The first 10 rows are patterns. Each new row is the sum of 2 different patterns, raised or lowered, with some noise. Before adding, each is slid sideways (what falls off one end comes back at the other) and multiplied by a number that may be negative. Names go in the order of the patterns.
Known rows, each followed by the names of its patterns:
[-12  -8   0  -8 -14   0   7  -9   7 -11   3  -9   6   5  -3  -4   8   2
  -8 -11   5  15  -4   4 -16  -3   7  14  -5  11]
(1)
[-15  10 -11   2   0  11   2  15  -9  -2 -12  -3   5   8   5  13 -13  12
  10  14   7  10  16  13  -7  13   4 -11  12  10]
(6)
[-14   5 -16  14  -3  -2  12  -8 -10   9 -12  15  -7   9  -3  -7  -4 -11
   7  -9  11   4   2  14   4   8  13  15   4  14]
(2)
[ -6  -7   1  10  12  11  -1   4   2  11 -11   7  -2 -10   9   6  -5 -16
  -1  -2   7 -11 -10   0   3  -9  -4  14 -13   6]
(0)
[-15 -15   5  -3  -8   2   2  -3  -1  -8  -7  -2   1 -12  -9   6   4  10
 -10 -15  -4 -10 -10  12 -10   6  -2 -11  -7  -3]
(3)
[-12 -14  -7  11   8   4  14  -1  -7  -3  -1   2  15  10  -5  -2 -16  11
  13 -15 -15  -4  14   3 -11   7 -15   4   6 -13]
(4)
[ 16   8 -13  -9   3  12 -16   8  14 -11  -2 -12   8  15  -4  14  12  11
   1   9 -16   1   1 -14   4   0  15  13  11 -12]
(9)
[-15  11 -13 -13   1   6   9  15   1   5  -2   8   0 -13   0  -2  -4  -3
  -9 -13   5  -2  -6  13  -1   3  -9   7   7  10]
(8)
[-12  14   6  16  12  14  12   6  -6  -1 -15 -13  -9 -16   9 -13   2  -3
 -12  14 -13  -4  -1   3   6  -5  -4  -7   3  13]
(7)
[ -5   7   6  -1  13   2 -16 -14  -2  -3  11   6  -4 -14 -12  -6  12  -1
   4  -4  -7   4 -10  12  12  15  10  -4  15 -15]
(5)

New rows. What belongs after each?
[-19 -15 -17   9  -6 -16 -10 -17   2 -14 -12   9 -21   6   6 -10 -17 -12
 -24   1   1 -13   6  -7  -2  -2  -1 -11  17   8]
(4) (9)
[-11 -29   6  -4   5  22   6 -12   4  10  -9  -1 -16  18 -31  -7   9  -8
   1   0   3  16 -10  16   9  -8  -3   2 -22  -5]
(9) (8)
[-13   3 -21  18 -11   9   5 -14 -10  -8  15  -9   9  -5   8  16   2   3
  16  14  -9  23 -20   9 -10  10 -11 -13  -1  -7]
(2) (0)
[18 13 30 16 -5 12 12  1 16  2  4 22 16 16 36 -2  5  8 25 18 22 10 35 12
 24 19 32 23  9 37]
(6) (0)
[20  6  9  4 16 26 23 23  0 19  1 15 16  2 18 -3 -3 -9  3  6 11 19 28  0
 10 14 -4 16 29 19]
(2) (5)
[ -4  11  -2  -1  -7  -3   2 -23   8   3  20  -5  15 -25  -2   6 -10  -2
  13   9 -15   0  16 -15 -18 -14   2   6 -10   1]
(9) (8)
[-17  16  -6   1 -25 -18 -17 -16   1 -21   4 -18 -21 -18 -19  -3 -17  13
  -5  -9 -26  -7 -38  -4   2   0   1 -13 -29 -11]
(2) (5)
[-20 -37 -20  -9 -28  -1  -6   3  11 -13 -17  -3  -6 -17 -34  -4  -1 -28
 -10  -8 -23 -14 -22  -9 -12 -10 -16 -10 -16 -24]
(9) (7)
[  3   7 -16 -29 -13 -27  10  10 -25 -38 -23  -1   4 -22   3 -26 -10   0
 -30  -9 -11  -1   9  -4  10 -10 -16  -9  -7  -9]
(4) (5)
[ -1  -4   6   1   2   7  -7  11  11  10  11  10  -5  -2  -3  15   4  -9
  16 -13 -12   9   0  13   6   9   4  -5   4  -6]
(2) (8)
[-26 -20 -13 -32  -4 -20   3 -29 -17 -23 -10 -20   2  -9  -9 -29 -18 -33
 -13 -14 -11 -12 -20   1 -19 -15 -13 -21  -9  -7]
(2) (8)
[ -8 -12 -30  -1  -4  -7 -12 -17  16  18   8 -30   7  11 -25  -3  -9  -1
 -11  11  17 -13 -17 -23  -2  -2 -11  10   6   4]
(4) (9)
[ 7 10  9  8 16  0 -3 -9 15 10 28 15 35 -8 25 10  1 27 25  5 37  9 14  6
 24 18 16 25  6 27]
(2) (3)
[-26 -25 -20 -15  -4  -4 -12  -6 -18 -13 -16   3 -20 -13 -33 -17 -33 -15
 -26 -11 -17 -22 -14 -16 -30   5 -25  -2 -17 -18]
(6) (2)
[ 4 -8 19  5  8 10 15  0 18 11 12  0 20 21  7  9 -3 24 14 19  9 23 24  3
 25 15 25 19 19 -6]
(2) (0)
[ -7   3 -25 -13  -3  19 -16   2  -2  -3  -1 -15  -2  -6  -5   0   7  -1
  -3 -18   6  -5 -12 -11   7  -5   2 -12   3  23]
(1) (9)
[-13 -21  -5 -11   3  -3 -11  15  -5   1  11   2  -6   9  -3  -1 -15   0
   3   1   1 -12  -5   5 -19  15 -12   6  -2  -9]
(2) (0)
[-30 -17 -18 -25  -1 -17   6  -9 -14 -28 -14 -22 -25  -2  -5  -4  -3 -15
 -26   0   4 -15 -15 -22  -5 -27  -7  -4 -24 -10]
(9) (5)
[23  9  8 -5 -3  9 25 21 25 35  5  6 14  9 11 28 22  9 13 -2 20 31  2 -6
  3 18 18 10 18  3]
(3) (4)
[ -2  -5   1  -3 -11 -19   0 -26   0 -17 -14 -12 -13 -14 -21 -21 -18  -3
 -13 -23 -27  -9 -22  -3  -2 -27 -21 -16 -27  -5]
(1) (0)
[  2 -25   6 -33 -14  -1 -15 -20  -8 -12 -19 -21 -11  -5  -1 -10 -17 -25
 -22  -7   8 -14  -8 -23 -12   3 -32 -10  -4   9]
(4) (5)
[  4 -21  -5  -9  -3  -3 -15 -16  -6   0 -17   2  -4   1  -8  -4 -35 -11
 -14 -34 -13 -21  -3 -29 -18  10 -32 -17 -23  -4]
(9) (7)
[ -7  -5  19   4  15  -2   6  17  -2  22   3  -2   1  -2 -16  -5   1   7
   0   0 -17   2   0   8  24 -12 -13  19  29   7]
(0) (4)
[-18  -7 -12 -10   5   1 -21 -16 -18   7  -3 -34 -24 -17  14  -6 -26 -13
 -23 -10   5 -15 -23 -18  -8   2  -8   0  -1  -3]
(1) (4)
[  7 -13   7   5 -11  -2   0  -2  13  11  15   3 -10  -9 -18 -22   1 -25
  -2 -23  -5 -12 -24  -3  -6 -15  -4   9  -8 -13]
(6) (7)
[-10  -7 -15 -17  16 -19  10  15   5 -13  -3 -39  -4 -30   5 -20 -11  15
 -19 -19   5 -18  14  -7  -6 -10 -11 -28 -21  -8]
(2) (8)
[ 13   9 -13   3  13  -6  12  -3   4  -5   2   3   7   2  -2  15  16 -11
   5   4 -14   9  23   8  -8   4  -4   7  -4   5]
(0) (5)
[-34 -12 -41 -30 -11 -17 -28 -20  -8 -28 -20 -12 -19   8 -29 -23 -13 -28
 -35 -27 -25 -14   0  -6 -12  -4 -25 -17 -38 -18]
(6) (9)
[-28 -23   5 -19  -3 -15 -25 -12 -23 -11 -10   5  -5 -20   4 -21 -19  -7
 -11 -15  -1  -8 -32 -32  -9 -11   4 -13 -25 -24]
(3) (5)
[  4   9   6 -14  -6 -34  -3   1 -22   2  -4  -3  12  -6 -22  12   3 -20
  -9   3  -1 -26   3   2 -23 -12 -22   4   9 -14]
(3) (9)
[-31  -4 -16 -25 -13  -7  -5   1  -6  -9 -16   1  -6 -26 -17 -23  -8  -5
 -17 -15  -3 -26 -10 -12 -13  -2 -13  -5   3   5]
(3) (8)
[  8 -25   8  -5   2   7 -26  12 -20 -14  -8 -12  -8   0  -5 -27 -33  -2
 -26  -9 -19 -25 -34 -30 -23   5 -14   7  -3  -8]
(7) (5)
[ 7 27  8 14 -3  9 10 29 25 17  4 19  7 28 11 17 15 14 19 12 15 -4 18 10
 22  0  1 13 15 -1]
(1) (0)
[ 16   9   3  11   5   0  -1  18  15  -5   5  -5  -4   2   6   4  11  -8
   0  10   5  11  -5  15   1   1 -18   3  -3 -16]
(8) (5)
[ -9 -16 -14 -19 -15 -31 -28 -31 -16 -25 -23 -10   4 -17 -22  -9 -16 -20
   4 -24   3 -32 -38  -8 -21 -15 -14 -14 -16  -3]
(9) (8)
[  5  10  13  -5   9   8  17 -10   4  -5   6  -1  18   3   8 -11  -2 -10
   8  -1  11 -10   0   6   0   6  10   6  17   4]
(6) (8)
[-25   7 -21 -22 -30 -31 -23 -15 -15  -2  -4  -5   5  -8   3 -16   3 -13
   0  11 -32   1  -2 -10 -16 -17  -6  -4  -2 -15]
(3) (7)
[ 17  21  18   3  19   0  -2   3  -4   2   0  16  14  17  -5  16   7  -1
   1  -1   8 -21  16  25  -6   7   0  -4  21  -7]
(3) (9)
[-32  -3   9 -13  -3 -24   0   5  -6  -6   5  -4 -18   3 -20 -14 -24 -26
  -9  -8  -5  -8  -1 -21  -4  -7 -10 -30  -1  -5]
(0) (9)
[-10  -3   2 -26   3   7  -7  -8 -10  14  13  -3  13  11  14  10   2 -12
   5 -10 -13   1   6   5   2  -1   3   1  15   0]
(9) (8)
[ 11  25  16 -11   4   7  -4  23  17  -8   1 -13   5  16  12  10  14  -2
   7  -8  14  19  24  20  12  11   3   8  22  16]
(6) (5)
[  0  -1  16   0  -6   0 -12 -13  -4 -14  -5  11 -13   1  13 -12 -17 -17
 -15  -5  -3 -26 -11   9  -2  -9   0   1  -5 -22]
(0) (9)
[ 26  18   8  20  15 -10  20  10   9  24  10  13  17  29   8  12  18  15
   9  10   6  20  28  10  15  13  17   9  17   0]
(1) (3)
[ 27 -17   9  -2   1  17  11  17  27  14   1  -4  20   0  17   5  -5  -7
 -17  15  27  -7   9  16  29  23  -9  26  -4  18]
(4) (7)
[-17   5 -17 -31  -1 -23 -19  -5  -8 -26 -15 -32  -8 -21  -9 -17  -5 -21
  -4  -3 -25 -27  -4  12 -14  -8 -31  -6   1  -1]
(1) (0)
[ 29   5   0  -8  12   8  29   1  13   7   8  16   6 -14   2  12 -10  12
   2   9   1  10   1  -3   5  17  19  -8 -13  21]
(1) (4)
[-30 -30 -15 -28 -14  -6   3  -6 -14   8 -24 -15  -9 -11   4 -28 -15  -9
 -23 -24 -24 -12 -17   2 -18 -23   4 -24 -19 -33]
(9) (7)
[ 1 25 -3  4  9 12 17  9  8  1 18 26 -5 16  4 26 27 19 23 18 -7 14 -7 -1
 10  2 17 11 19  3]
(3) (7)
[ -3 -32 -32 -10 -18  -8 -11 -32   7  -1 -19 -30 -15 -17 -30   4 -16 -23
   0   1  -4  -6 -25 -24 -16 -23 -21 -15  -5  -6]
(3) (4)
[  6  10   8  20 -10  -2  16  28  13  -3  15  20   8  28  12   5  27   9
  24   5   6  -1   5   2   4   7  16   0  16 -11]
(2) (4)
[  1  -8  12 -15   0  -8 -22  -4  -8 -10 -16  -6  -8  -2 -32   5  -1   6
 -12 -21 -33  -6 -23   2  -9  -9   8   5  -5 -11]
(1) (8)
[-13 -10  21 -14  -5  21 -16   5  14   5  13  -3   1 -14   9 -15  23   8
  19  19   3   5  10   4  19   4 -15  -4 -13   6]
(6) (2)
[  2   1  -4  18 -13 -11  15  -4   4  -4   6   2  -4 -21  12   1  21   7
  -5 -13   0 -18  19   1  -8  -4   5  -5 -15  -2]
(1) (6)
[-19  20   3   4   8   8  11 -13   8  -6  13   0   8  -8  -6   6  13 -12
   8  13  24   4  -4  12   0  13   3 -14 -21   0]
(1) (7)
[ -9  13 -20  -5  19  -6  20 -21  -5  -6  -7  -3  -5  10 -14  21 -12  -5
   8 -19  -4 -19 -23 -24   3 -27   4   3  21 -17]
(2) (9)
[12  5  0  8 -6 16 -6  2 -8 15  1 10 -9 22  3  2 28  9  2 37 -4 30  5 15
  9 15  9 19 21 18]
(6) (2)
[  6  -4  11  -1  -6 -14   1   3  14 -12 -15   6  12   8  -1  23 -15 -11
  10   8  17  -8  -6  -1 -19 -21 -14   2 -18  26]
(9) (5)
[ 16   6   9  -4  -5   7  16 -12  15  14  27  11   3  18   8  11   6 -13
 -17   4 -16  22  -1   7   7   4  18 -11   8  -1]
(1) (7)
[ 12 -14 -10 -11 -24 -24   8 -27  -4  -5   6 -13 -23   0 -24 -14  -7   0
   2 -14 -10  -2 -14  -7  -8  -5  -4  -7  -6 -19]
(2) (9)
[  5  -1  14  12  26   8  22 -10  -2   7  37  11  30   9  10   0   5   3
   4  14  -2  -9  -6  12  15  -3  26  20  10  16]
(8) (5)
[24 18 25 19 13 28 17 25 12 32 19  7 15 10 19 28 24 30 21 -2 27  8 28 26
 18  7 31 22 19 23]
(1) (3)
[ -4  13   7  -7  -4   2 -18   1 -15   0  -4   8  10   8  -3   1   2   4
   3  -5   5   0 -10  -6  -2   2  -1  -2 -10  12]
(1) (8)
[-13   0 -12 -10 -15 -17 -11 -23  -4 -25 -18 -13 -25 -10 -19  -9   3 -10
  -8  -3 -23 -19 -11 -24  -9 -23  -5 -29 -10 -23]
(6) (7)
[-21   5 -18  -2 -12 -10 -19 -24   4 -12  10 -13 -18   2 -12  -8  12  -4
   2   0 -26  -8 -23  -9 -22  -4   0 -21 -15   1]
(2) (3)
[-13  15 -17 -15   3  -4   3  16   2  -5  16 -11  11  -9   3  -4  10 -17
  -9   7  22  -7 -13  10  -8 -20   5  -3  21 -10]
(6) (9)
[ 19  -2  22  -5   0  18  -3  10   6  20  -5   7   5   4  12   9   6  25
  -4   6  -7   7 -16   3   0   1  14  24  11   2]
(0) (7)
[-19 -24 -29 -20 -20   4 -12   2 -33   2 -22 -28 -15 -10 -33  -7 -29  -2
 -18   2   1  -1  11 -23   4 -22 -13  -4 -34  -3]
(2) (7)
[-18  -8  -8  -6   6 -15  -3   0   1 -19  11  -8  -1  16  10   3   7  -6
  -4 -18 -20 -16 -17   8 -26  -7   1 -10  21 -23]
(3) (7)
[16 13  4 -3 10  5 25 -8 21  1 -3 23  7 15 21 17 19  8 14  7  5 20  2 23
 14 19 12 25 20 12]
(8) (7)
[-17  -1 -17   2 -11 -12  12   0  -8 -12  -3   2  11 -15  -8  -1 -14  -8
 -10  13 -19  -6 -18   5 -14  12  15   1 -10  -8]
(0) (8)
[  0  10   4  10  19  20  -1  17   7 -10   0  18  29  14 -12  13 -10  15
  20  -7   8 -16 -10   2   3  14   2  20   9  -2]
(4) (5)
[-20 -16 -10 -25 -18  -3 -12  -7 -12 -11   0   1  -9 -15 -11 -13 -36 -15
 -26 -20  -6 -25 -23 -26 -34  -7 -27 -18 -26  -4]
(0) (7)
[  2  14   3   1 -17  -2  -1  24   6   6  -5  -5   1   4  10  10  12  12
  -7  11 -16   5   3   9  11  12   2  -2 -17  11]
(6) (5)
[-21 -29 -16 -10   0 -34 -30   6  10 -17 -41 -12 -10  -5   2 -26 -35   0
 -14   7  -2 -26 -13  -5 -26 -23  -1 -22   0 -18]
(1) (4)
[  2  -6  -7  -4   8  -9   9  -2  -4  11   5  -1   5  21   8  23 -20  -6
 -14   6  -8   8   4   1  -8   0 -13  12 -18  -4]
(2) (3)
